The first 6 rows are patterns. Each new row is the sum of 2 different patterns, raised or lowered, with some noise. Before adding, each is slid sideways (what falls off one end comes back at the other) and multiplied by a number that may be negative. Names go in the order of the patterns.
Known rows, each followed by the names of its patterns:
[ -5   0   0  -1  -1   6  -2  -2  -2   5  -1   5  13   0   3  21   8   1
   1  -4   0   0   2 -14   9   0  12 -15  -8   1 -10   5 -13   1  -5  19
 -11   8   4   3  -4   0   2 -16 -13   4   3  16]
q635
[  5 -13   6   2  11  14   2   6  -5  -9   0  -2   6  15 -14   4  16  -4
  -1  10  -1 -19  -3 -14   8   1 -12 -14   5  -2   6   7 -16  17   0  -3
   3  -6 -18   0  21  -6  19  -2   2   0  10 -10]
q441
[ -3  -1  -8  21 -10  -3   2  19 -14   2  -7  15  11   2  13  21  -6  21
  -2   7   3  -1   0   0  -6  -6  19  -5  -3  -2  11   4  12   1  -7  -8
   9  -1 -17  -4  21  -5   6  12 -21   7  -9   6]
q274
[-11   8  10   2  -5  -6   4 -12   9   8  -2   2  -7 -10 -10   6  -1   1
  -4  -4   1   5  13  -9   0  -2   2  21   4  -4 -13  20   0  -6  20   6
 -17   2  -1   2  13 -13   3  15  -5  -1  -2  -6]
q213
[ -9  -1   8  -1 -10   6   1  -3 -21   4   6   2 -10  10 -21   4  -7   3
   5  -6   2  -4  -1 -12  -2  12  12  -6  -2  -2  -3  -2   1  10 -10   2
 -10  -2  16   2 -12   6   1   0   2  -7  -3   3]
q304
[  0   0  -2   8  -7   4   3   8   4  -4  -4  -2  -1   0   7  -6  10   4
   5   0  -2  13  10  -7   0   5   9  -3  -9   3  -2   6 -21   2 -11  19
  -3 -21   1  -4 -11   0   4   0 -13   3   5  21]
q242

New rows. What belongs after each?
[ -1 -27  -9  -4   7 -18 -13  -6 -14  -8   6 -12  -1   2 -16   8 -11   0
  -1   6 -15   4  20 -11  -9   3   1  -1  -6  16 -13 -14 -17  -5   2   6
  -2  -3  -6  -6  -6  -3  -2  -5 -12   5  -3  -7]
q213 q242
[16 23 20 23 15  9 19 22 28 16 21  4 15 21 16 24 26 24  8 23 16 25 22  8
 13 14 22 17 18 16  6 16 19 32  3 13 23  8 10 29 18 30 15  5 26 21  2 32]
q213 q304
[17  5 16  6  8 -1  2  9  6  9 14  6  3  6 -1  6  2 -1 10 11  3 10 19 18
 12  4  2 24 20  5 14  3 12 17  2 -1 16  3 10 18 11 -3 11  6 16  5  8 -5]
q635 q441
[  2   2  -4  18   8   0  16   3   2  13  -6  10   0  10  14  -1  -4  21
   4   3   1  11  -9   6 -14   3   4 -11 -17  11  -9   9   5  -8  16   4
   3   9   3 -18   7  20   2  10   1  -1   4  15]
q441 q274
[-15  12  -2 -10  -6  -9 -13   2  19  -3  19 -17 -10  10   8  -2   6  -1
 -14  12 -19   0   2  -6  -1   5   3 -22   4 -21 -16  -8   0  -2  -8  -7
  14 -22  -9  -1 -17  -4  -9  -8  15  -5 -11  -4]
q441 q213
[-17 -12 -11 -15  -9 -13 -20 -17 -11   1 -20 -24 -27  -2 -23   0 -20 -26
 -21 -18  -3 -32 -14 -12 -22 -19 -13 -26 -11 -16 -25  -5 -17 -27 -19  -9
 -16  -5  -7 -34 -25  -9 -17 -13 -19  -8 -17 -20]
q213 q304
[-17  -8  -8 -10 -24 -12 -19 -17 -28  -5  -8 -20 -23 -13 -19 -24 -22 -13
 -38 -16 -28 -14 -14 -23 -23 -10 -13 -23  -9 -23  -5 -22 -20 -21 -20 -22
 -11 -10 -18   5 -14 -27 -13 -14 -28  -1 -27  -7]
q441 q274
[ 12  -5 -20  -1 -13  -3  -2   5 -11   5   7  10  -7  -5 -14 -13  -5  -6
 -10   8  -4   5 -17 -18   6 -13 -12 -10  -3 -14  10   2   3   8  -8  -7
   4   7 -17 -11  -5  -7  17 -18  -3  -2  -6   0]
q635 q441
[  4 -10 -31  -6 -24 -12 -10 -12 -29  -8 -11  13  -9 -30   2  -2 -23  10
 -21 -21 -14   2 -11   2  -9  -9  -1  -1 -32 -18 -17  -5  -8   1   2 -11
 -16  -6 -21  -1 -12 -21  -1 -13 -14   1 -15 -13]
q441 q304
[ -9 -30   4  -5   1 -19  -6  -8 -14 -22  -4 -13  -1  -7  -6  -4  -9  -1
  -9  -4 -19  -1  -1 -13 -18  -1 -12  -9  -7   2  -3  -7   7  -7  -1  -3
   0 -25   9   6   0  -5   5  -4  -3 -16  11  -5]
q274 q242
[-26  -3 -11  -9  -5 -35  -4  -2   6 -30 -11   8 -19 -22   6  -7   0 -14
 -31   6 -15 -18 -24  -7 -17  14  -3 -37 -18 -15 -16  -5 -10   2 -31 -15
  -4   7  -4  -1  -3  -9 -16  -7  -4   1  -7 -19]
q213 q242
[-15 -16 -20 -18 -10  -3 -10 -14 -16 -13 -26  -7  -6 -15  -8 -23 -16 -20
  -5 -14 -14  -9 -10 -16  -8   1 -16 -16 -20 -10   3  -7 -29 -23  -2  -2
 -21  -8  -7 -30 -18 -14 -10  -1 -32  -9   2  -6]
q213 q242
[  0  -4  -4 -17 -15  -5 -15 -16   5 -19  -4   2  -3  -5  -7  -9  -4  -4
 -16 -13   0  -5  -5 -18 -18  -6  -9   1 -20  -6   0   8 -26   1  -7 -11
   3 -11   0 -21 -13  -4  -1  -9  -4  -5  -8 -19]
q635 q274
[  8  -2   4 -21  13   1  20   7   1   8   1   4   0   3  15  15   5   4
   8  12   4   9  29   3   9  -2   2  20   8  -3   1  13   7  16 -11  -2
  10  -9   9   4   6  -7  25  -1  10  -9  12   9]
q635 q304
[  6  -8  12 -20   2  -2   3  -4   7  -8  -2   4  -2  -8 -12 -20  -8   7
  18 -18   2   1 -29   5  12 -14   4  -1 -19  12  11 -11  15  -5   1  14
  19 -11  -7  -6  -1  17 -16  11  -6 -10   6  12]
q441 q213
[ 18 -24  -2   3   9  -3  -6   3  -7   1  12 -10   9  29  15 -25   7  -4
  -6  26  -6   6 -17  14   3  11 -20  -7   1   3  -4  -4   0  15 -32 -14
  17 -13 -18   7 -32  17  -7 -15   8   3   4  14]
q274 q213
[-10   0  27  -9  27  -2   6 -15  18 -15   1 -14   9   2   9  25  12   3
  -6 -20   5  -1   5  15 -12   0  16  -1   1   5  -1 -20 -12 -12   5 -14
 -17 -14   4   1   6   7 -16  26  -6  -2  -7   6]
q635 q441
[  6  -6 -13  -2 -11 -10  10 -15 -10  -6  -3  -4   8  -6 -19  -9   3  -8
 -34  -7  15  -9  -8  10 -37   2 -19   1  -5 -10 -11   9 -15 -16  -5  17
 -10  -8 -13   6   1  -6   6  18 -17  13 -14  -1]
q274 q304
[-18 -10  -7  15 -18  -8  -8   7  -4  -6  12   7 -13  13   6  -4  -9 -10
   0 -14   2 -16  15 -15 -14  -5   0  -2   4   1 -13 -24  -8  -4 -22 -10
  13 -10  -3  -4 -20  -3  -9  -1 -21 -10  -6   7]
q274 q304
[ 11  14   3   1   9  -2   6   6  26  -7  13   1   8  20   9  -2   4   2
  10  10   9   2  10  -1   6  14  10  -3  11   8   8 -12  14  19   9   0
  26  -7  12   1   9  12   3  11  -4  12  -3  12]
q635 q304
[  9  -3  14  21   1  -3  16  14   2 -19  12  10  13 -17  16 -20  23  -3
  -4  13  -1   1   3   8  -4  -4  20  21  15   5   6   3  10   3  18  -1
  14  -1   3  19   8  -5  12  12   3  15   3   7]
q304 q242
[26 -1 17 29 28  7 23  0 13 24  5 19 15 15 18 30  9 -1 27  9 14 14 16  7
 23 13 31  7 15  2  5 23 13 13 27 16 18 12  1 26 15 -1 18 21  8 12 34 19]
q441 q304
[  6   2   4   2   1   7  12   0  -1   5  -5   3 -11  -9   2   5  -3  14
  -8   8  -1  19   1   0  -3  14  10  -3  11  10  23   1   8 -11  12  -3
   2   9   2   7  -3  16  25   3  -5  -4   9   6]
q635 q304
[ -9 -15  14   8  -8 -11  -4  -5   4 -10  23  -6   4   0  -3  -8   8  -9
   2 -15  15   4  15 -19 -17  -2  -7 -14   3  -8  -5 -13   0   0   6   8
  14   0 -16   5   6   6 -10  -7 -21   8   8   9]
q274 q213
[ 14   6 -11  -2  29   9  13  14 -14  16  -8  18  10   6   2  21  -7  -1
  13  23  -4   7   0  21  20  17  14  25   2  26  18  16   8  -1  20   7
  -1  14  26  -6   6   5  18  18  10  10  10  -2]
q274 q213
[29 20 17 24 29 29 11 19 17 30 -1 33  9 39 17  2 24 16 14 20 29 21  3 16
 27 37 21 22 19 26  9 28 21 32 24  8 16 25 16 20 25 15 32 24 22 24 20 26]
q304 q242
[ 16  13   5  29  12   3  16  20  16  23  32   9  11  31  25  20  13  20
   9   9  18   1  27  22  32  -2   9  15   9  21   3  12   2  37   5  23
  18   4   9  18  24 -12   4  22   4  24  21  14]
q635 q213
[ 13  -5   5  -7  -9  -7 -10   6 -13  -8 -20   6 -11   1  -7   1  -9  -7
  -9 -16  -9   0  -2   5  -8  -9  -1 -12  -8  -4  -5  -5 -14  -8  -1  -2
   0 -11  -2  13  -3  -2  -8   6  -6   2 -15 -11]
q635 q242
[-17   2  -6   4   4  -3   2  -1  -2   5  -4 -14   4  14  -6  -2   5  15
  11 -11  12  13  -1  -2   0  -4   3   3 -11   9  -2  -3   2   9  -7 -11
  10 -13  -3  -6   3 -16  14   2   9  -4  -7 -16]
q441 q213
[  8  -5   1  -9   5 -15  12 -15   9   1  -7  -1 -10   3 -11  14   4 -17
 -14  -2  -9  -9   4  -2  -4 -16   3  -5  10   7 -25  -6   7  -8   9  -2
  -8  -5  12  -7   1  11  -7 -14   8 -10  -3   8]
q213 q304
[-11   3  10   0  10   6  -2  -1   5  -5  16   0  -8   9   9   8   0  18
   6  16  14   7  10   5  16   7  -3  15  20 -18   7   6   5  19   7   7
   2   5  -8   5  -1  -2   5  19   3  11  -3   6]
q441 q213
[  1  19   8  19  15  25  12  13 -11  11  23  12  22   6  12  18   6  18
  15   4 -19   7  -1  16   4   5  -3  10   2  10  17   0  22  10   6   6
   9 -12   6  21   5  24  -1   3  14  16  -2   6]
q441 q242
[ 6  3  7 17  2 19  9 16 12 -3 10  7  7 12 12 11 -4  8  8 14 12 13  9  8
  1  9  0 20 12  4  4 19  4  7  8 11 14 10  5 19 10  4 16 17  5 19 16 27]
q635 q304
[  3   4  -6   0  -2  -6  11  -9 -17  -7   1  15   7  -2  -7  14  14 -11
  15  -5   2   9  -1  11   7   3   3  16 -19  10  -8  -7  -9  11   9   1
  12   8   1 -10  -6  12  -1   2  -3  -5 -11   7]
q635 q213
[ -7  -8  14 -17   0  10  -9   8  11  -1 -10   7 -25   6  -1   1  -8   5
  -6  15 -11  -3  -6 -13  -9  -1   6   8 -13   4  -2 -13   7   3 -28   6
  -4  -7   5  14   5  11  -9  -9  11  22   4  -2]
q441 q304
[  1 -13  -2 -18  -6 -15  -2 -10   6   3 -13  -4  -6 -20  -9  -9  10   0
 -25  -7  10 -18   5  -4  -6 -27 -15 -16  -5  -5 -18 -12  -4 -19 -12   1
 -20   6  -7 -10  -7 -21 -17 -10  15 -12  -5 -12]
q441 q304
[  4  24  -9  -5  15  16   0  17  12 -28   7 -16  15   4  -7 -14  24  -5
   8  12   3   9   5  -3  18   7 -11  15  38  -5  36   1  11   6  12  -5
   9 -12   5  20  11  14   4  17   2   5   5  -2]
q441 q274
[  7   7  -5  -1   2   7 -10   1   4   2  -2  12  -2   2  -6   8  -3   7
  -8   6  -4   3   2   2   8  -2   9 -11   8  -5   1   4  20  -3   5  -6
  -5   0  -3   0  -2  -6  -5  -2  14   5  -7   8]
q274 q304
[ 14   9   1   5  22 -13  13  -6   6   5 -12  -8   6  -5  -9   7  -1   5
  -4  11  -3  27  -1   3 -23  10  17 -15   0  26  -4   1   9  -6   4 -12
 -13  -2   0  -4  10  -2  -5  -1   9 -14   5  -2]
q274 q242
[  6 -14  -3 -11 -12 -14 -32  -9 -20   8  -3 -22  -6 -15 -27   4  -9 -22
 -13  -6 -13   6   7  -6   2 -10 -14   4   5  -7  -4 -16 -16   4 -22  -8
  -1 -14   3   9  -5 -26  -5 -16   0 -14  -8 -13]
q441 q242
[  7  21   2  24   6   6   3   2   4   4   6  -5  25   4   6   2   9  17
  20  -1  -1   3  18   1 -16   4  16   6  -9  13 -19  24  -5  -9   3   0
 -10  18   0   1  -5  20  -1  22  -1  14   9  11]
q274 q242
[ 20   8 -15  14   2  -1  -7  15   0  -9   5  11  22   4  14  10   9  -3
  -1  11  11   8   2   2   0   5   7  11  -3  13   6   1   4   2   3   9
  -2   4  11  13   2  -4  15  -3  10 -20  15   1]
q635 q242
[-12 -17  -5  -7  -9   6  -7 -12  -7 -14   7  -8 -22  -6 -11 -15 -13  -7
 -17 -10 -21  -6  -2  -5 -20 -11 -15  -8 -30 -19  -9   3 -24   0 -22 -21
 -13 -14  -3 -19 -10 -20   1 -28 -15   0  11 -25]
q274 q304
[  3  -1 -13   9  17  -4   1 -24   8  -2   4 -21  14 -10  -6 -10  -2   3
   2  11   9  -4  -9  -6  -7  -5  -6   0   1 -17 -10   7   0  -9  -9  -1
   0  -4  -1 -21  13  -4   9 -17   2  19  -4  12]
q635 q242
[ 13  -5  -6  -6  -7  -7 -11  -9 -21  -1  -8   5 -24  -9  -6 -14  -5 -21
   0  -7   3 -18   1   1  -7 -17  -7  -9 -18 -30  -5 -12  15 -15 -19  -8
 -12 -15  -4  -8 -10 -17  -3  -7   7   2  -9  -7]
q635 q242
[-17  -4   5  -4  -4   3 -12 -11  16   1  -6   6 -11 -26 -15  -9   1  -3
 -16 -18   1  -1  12  -6 -17   7  -2  12   1 -12 -30  14  12 -13  28   0
 -17  -2   3 -10  11 -25   3  11   1   6  -4  -5]
q441 q213
[ 20  27   4  15  29   1  32  12  21   7   7   8  10   5   2  22  -5  11
   6  19  11   6   6   3   8   4   7  -5  -8  24  14  12  20 -13   7   7
  11  -4  10   1  29   2  12   5  20  -6  13   5]
q274 q213
[  8  15  -3  -2 -13  -3   2   6  15   3  15  -1 -22   7   4 -11   8   6
  -6   4  14  14  15   4   3   1  15   8   0  -4  -4  18  -7   6   3   8
  10  14   3  -9   4 -16   7  18   0 -11  11   7]
q441 q304
[  8  -8  12   5  21   9  17   1   8  -1  14  10  13  25   0   7  21   3
  25  16  21   3   8   8  11   8   4  13  -7  15   7  15   8  -6   5   7
  16  -6   8   5 -13  13  22   9  15  -4  -2  16]
q274 q213
[11 22 13 11  8 11 15 15 13 15 28 16 -2 19 15 14 25 10 21 12 29 18 19 -7
 35 17 10 14 28  4 21  4  9 22 -2  2 28 -3 16  9  9 10 20 21 20 17 -2 21]
q274 q213
